The groups are shells around one centre, one inside the other: the same stretched ball of 4 dimensions in 9 sizes.
Known rows, each followed by its group:
[-23.7  20.4  -5.7 -23.2 -35.9   3.6 -30.4 -28.7  17.0 -38.8   3.8  14.6
   6.6] => A
[-13.8   2.4  -0.8   7.3 -38.0  -4.1 -29.2 -17.5  -3.8 -18.3   9.1  17.5
 -10.7] => U
[-37.0   6.8  -3.9 -32.6 -28.6  -1.0 -33.6 -51.8  20.1 -34.7  -7.4  14.0
  -6.5] => X
[ -8.9 -10.3  16.5   2.7  -6.0  14.6  -4.5  15.5  20.2 -16.2  25.3  -7.4
  12.1] => K
[  4.7 -23.6  24.1  12.7  16.9  18.0  11.5  40.4  15.6  -7.2  30.2 -12.9
   8.9] => X
[ -1.0  -1.1  -3.3  25.8 -40.9 -11.4 -29.5  -8.0 -24.6  -9.6   8.7  26.8
 -24.9] => A
[ -9.8   2.7  -0.6  18.3 -45.6  -5.4 -30.5 -11.4  -9.6 -14.5  14.2  18.6
 -10.7] => M
[ 11.5 -17.8  11.7   7.5  19.4   6.4   6.4  28.8  -4.3 -11.2  11.7   6.2
 -12.9] => U
[-12.8  -6.0  -5.7   6.9 -31.1 -14.7 -32.2 -31.4 -19.1 -13.7  -6.0  28.8
 -34.3] => D
[ 11.5  -9.2  18.9 -10.1  34.5  24.1  20.2  48.6  22.9 -23.4  23.1 -11.0
  17.3] => C
[ -9.7 -20.0  15.3  18.3 -15.9   4.7 -12.0   5.5   4.7  -4.7  22.0  -0.3
  -5.2] => A
[-26.3  -1.4   0.4 -21.1 -18.1  -0.3 -25.0 -34.6  13.0 -27.2  -3.2  12.6
 -10.2] => Q
[  7.9 -22.6  14.4  14.6  12.8   5.4   3.5  26.1  -4.4  -6.0  15.4   3.7
 -13.5] => U
[-15.9   0.0  -1.4   5.1 -36.0  -6.0 -30.1 -23.1  -4.8 -17.8   5.3  18.7
 -15.1] => W
[  1.2  -4.2  -2.7  16.4 -23.9  -9.7 -22.1  -5.5 -22.3 -12.1   3.1  26.0
 -27.5] => C
[ -5.4  -8.3  14.5  -6.3   5.9  15.3   0.5  17.6  20.2 -20.8  19.4  -5.5
  10.3] => U
[ -9.8 -30.5  10.9  20.6 -11.2  -7.2 -16.4 -10.5 -11.9   2.2   7.1  11.3
 -30.8] => X
[ -6.6 -25.9  10.5   8.7   1.9  -2.8  -9.5  -4.4  -6.0  -5.1   4.5   9.7
 -25.7] => C
[-13.2  14.8  -4.0   1.7 -43.8  -0.7 -30.7 -14.6   1.1 -26.5  11.6  17.8
  -0.6] => K
[ 17.0 -19.4  20.7  -0.8  41.5  20.3  23.7  53.4  13.0 -15.2  21.6  -8.9
   6.2] => K
[  1.6  14.6   3.6 -10.0  -8.5  14.3  -5.8  20.4  14.4 -33.3  18.2   5.3
  16.2] => D
[-20.6  -8.3   8.7 -22.4   1.6   8.8 -10.6 -14.6  23.0 -25.5   4.4   0.8
  -0.4] => M
[-19.2  -5.8  -6.6   0.4 -32.8 -15.0 -35.1 -41.3 -15.0 -15.8  -9.1  28.6
 -34.3] => D
[ 11.2  -8.8  12.2 -16.9  38.1  16.6  16.4  35.1  13.3 -25.8   9.5  -0.4
   2.1] => M
[-27.5   8.1  -5.5 -17.5 -35.5  -4.1 -34.3 -41.4   7.9 -29.8  -3.3  18.7
 -10.4] => D
[ 20.4   8.0   4.4   5.5   4.9  11.4   4.1  43.3  -3.0 -24.8  18.9  10.3
   5.2] => X
[  4.3 -24.6  18.8   6.8  20.6  11.9   8.9  29.3   8.1  -8.6  18.6  -4.8
  -3.8] => C
[ -0.4   2.7   8.7 -27.1  22.1  18.0   6.8  19.6  23.6 -34.4   9.3  -0.8
  12.2] => Q
[-26.7 -14.6   2.9 -16.0 -10.9  -4.5 -23.7 -38.4   7.1 -18.7  -6.9  12.9
 -22.2] => K
[ 10.8   8.6   6.2 -20.1  22.0  18.1   9.7  34.3  15.9 -35.3  12.5   3.2
  13.0] => M
[  3.7 -10.9   2.7   9.0  -3.4  -3.8 -10.4   4.7 -14.0 -12.5   3.6  18.4
 -23.5] => W
[ -6.3   6.5  -2.2   3.6 -28.8  -1.7 -23.0  -7.0  -4.6 -22.5   8.2  18.4
  -8.3] => W
[-21.0 -23.1   4.5   0.3 -13.1  -9.4 -23.9 -33.7  -5.4  -8.0  -5.1  15.7
 -32.6] => A
[ 11.9  -1.3   7.6  21.7 -13.7   6.1  -5.8  31.6  -7.1 -13.4  23.9   9.0
  -0.7] => Q
[-12.5  -8.5   8.1 -18.6   7.1   8.2  -6.2  -4.6  16.6 -24.5   4.4   3.1
  -3.3] => W
[  8.3  10.3   5.3  -5.7   0.1  14.0  -0.3  29.5   9.6 -30.0  18.2   5.7
  12.3] => Q

New rows, each followed by its group:
[-14.1   6.8   9.2  -3.4 -25.4  13.9 -15.0   5.0  23.0 -26.5  25.0  -2.3
  19.9] => X
[ 22.8   6.0  11.2  18.0  -0.7  17.2   7.5  58.2   1.8 -19.8  33.4   1.3
  16.9] => X
[ -3.9 -23.6   1.3  25.9 -21.0 -16.6 -24.3 -16.8 -29.8   1.5  -1.4  26.0
 -44.6] => X
[-26.7   3.8 -12.5  -4.3 -48.9 -18.5 -46.2 -57.4 -14.4 -21.5 -13.0  34.1
 -33.9] => A
[  2.7 -14.5  14.3  -6.8  22.2  13.4   7.9  24.3  12.8 -18.4  13.7  -2.2
   0.2] => W
[  0.7  14.6   4.8 -15.8  -2.1  16.8  -2.8  21.7  19.5 -35.5  17.7   2.6
  19.3] => D
[  4.4  -4.0  17.2   6.1   1.5  19.7   4.7  38.6  18.5 -18.9  31.7  -8.7
  20.1] => D
[  4.5  -6.4  16.4 -18.8  31.7  22.9  15.8  36.2  26.7 -27.5  18.0  -9.6
  16.7] => C
[ -8.5  15.7   7.0 -16.6 -13.2  19.0  -7.9  14.0  28.6 -36.2  22.5  -2.6
  27.4] => A
[-13.9 -17.1  12.4  -5.4   1.3   6.8  -7.9  -3.5  13.7 -15.0  10.1   0.2
  -5.7] => C
[ -2.3 -26.6   7.5  18.1  -4.0  -8.0 -12.8  -4.4 -17.5  -0.8   3.1  16.0
 -34.2] => M
[ 24.2 -11.9  11.4   3.9  33.9  11.7  17.5  49.3  -4.5 -16.6  13.6   5.8
  -6.7] => X
[ 19.4   4.9   5.2   6.8   5.7  10.4   4.1  41.5  -3.7 -22.8  18.4  10.0
   3.0] => K
[  9.3  -5.3  18.6 -24.0  43.4  28.3  24.2  48.0  31.8 -31.0  20.2 -13.6
  23.5] => X
[  2.8  -8.1   0.3  16.9 -17.4  -7.6 -17.5   0.0 -20.0 -10.1   5.1  22.6
 -25.9] => Q
[-25.6 -15.6   2.8 -20.3  -3.8  -4.3 -20.7 -38.3   7.5 -19.8 -10.1  13.0
 -24.2] => A
[  5.0  11.9   4.4  -5.3  -5.9  13.1  -4.0  24.9  10.4 -30.3  18.6   6.1
  13.0] => Q
[  7.8 -12.1  18.5  15.2   3.8  16.2   5.8  40.8  10.5 -11.7  31.3  -6.8
  11.3] => Q
[-20.5 -13.8   2.0 -17.9  -1.7  -4.0 -18.8 -31.4   4.3 -20.2  -9.1  14.5
 -24.2] => C
[-21.8 -21.1   7.3   6.1 -20.8  -6.0 -24.4 -27.7  -1.1  -7.2   3.5  11.2
 -23.7] => A
[-12.8 -13.1  16.2 -10.8   6.6  15.0  -1.5   7.6  25.5 -19.9  17.3  -8.0
   9.0] => A
[-21.2 -10.6  -6.9   4.7 -35.7 -19.3 -38.6 -47.9 -20.1 -11.5 -11.8  31.1
 -42.2] => K
[-33.1   6.8  -6.8 -40.6 -16.3  -2.8 -29.9 -52.8  16.5 -37.7 -16.3  18.6
 -13.6] => A
[ -3.3  -2.9   2.8 -26.2  19.5   6.6  -1.1   0.8   9.7 -30.2  -4.2  10.5
  -9.0] => D
[  6.8  -8.7   4.6  -3.3  13.0   3.0  -1.0  13.9  -5.3 -18.9   2.9  13.5
 -16.0] => U
[-32.2  13.6 -12.2 -22.9 -44.4 -10.1 -43.6 -58.2   3.1 -33.7 -12.2  27.6
 -17.8] => A
[ -1.5  -8.6   1.0 -22.0  21.8   0.9  -2.6  -3.9  -0.2 -25.4 -10.1  16.3
 -21.8] => A
[ -7.8  -5.2   0.3  22.0 -39.0  -8.5 -28.8 -12.1 -15.9  -9.2  10.5  20.6
 -20.4] => D
[ 14.9  -0.6   3.5   4.4   6.8   5.2   0.4  28.5  -8.0 -20.4  10.5  14.1
  -8.2] => C
[ 14.6  -5.7  14.5  -0.4  22.1  18.1  13.6  46.1  11.1 -21.0  22.4  -3.0
  10.4] => W
[  9.3   1.6   6.9 -20.2  27.0  15.0   9.9  28.7  12.4 -31.5   7.6   4.6
   4.5] => C
[ 12.0 -20.7  12.4  27.9   0.1   1.4  -1.5  28.5 -14.3  -1.6  19.0   8.5
 -16.5] => Q
[ -6.5  -9.2   0.9  19.5 -30.7  -8.9 -25.4 -11.6 -16.6  -8.3   7.3  20.6
 -24.2] => U
[  6.7  -2.3  21.3   0.0  12.2  27.9  13.5  51.2  29.4 -22.9  37.0 -16.8
  32.6] => X
[-15.9   1.3 -11.5 -12.8 -22.9 -15.2 -32.5 -42.4 -15.3 -24.4 -17.8  33.7
 -36.2] => A
[-15.8   3.5   3.5   9.7 -42.2   1.5 -27.7 -11.3   4.8 -18.4  18.0   9.7
   1.0] => K
[  9.8 -22.0  16.0  34.0  -6.3   4.3  -2.0  32.0  -9.9   1.3  26.5   3.1
 -10.1] => C
[-20.0   3.0  -9.0 -16.7 -23.8 -10.7 -31.8 -41.9  -6.1 -26.9 -13.8  27.8
 -27.2] => D
[-13.6   1.2  -3.6 -37.6  12.3   1.1 -11.4 -23.1   9.7 -35.4 -15.6  17.6
 -16.6] => A
[ -8.7 -24.1   8.4  19.1 -15.2  -6.6 -17.9  -9.5 -11.8  -1.6   7.6  13.0
 -27.5] => C
[-11.7  -3.9  -4.5  -3.1 -20.1  -9.6 -25.8 -26.0 -11.2 -19.0  -6.4  24.9
 -27.8] => W
[ 12.7   8.8   9.4  15.9 -14.5  15.1  -1.8  43.1   5.4 -21.4  32.8   1.8
  18.5] => A
[  5.5  11.2   8.7 -13.1   6.2  20.4   4.3  33.5  21.1 -33.6  21.8  -1.8
  22.7] => D
[  5.0  -8.2  15.0 -10.1  22.8  18.6  10.8  32.8  19.2 -23.2  18.4  -5.6
  10.9] => W
[ -0.5   8.8  -6.7 -12.6  -8.0  -2.7 -16.0  -6.8  -7.6 -29.8  -4.8  24.5
 -16.3] => K
[-25.8   8.5  -8.9 -38.4 -11.9  -4.0 -27.3 -45.8  10.0 -38.0 -17.7  22.6
 -17.0] => K
[ 10.3  -5.0  14.4  -7.6  24.1  19.3  13.3  40.6  16.4 -24.1  20.1  -4.6
  12.4] => W
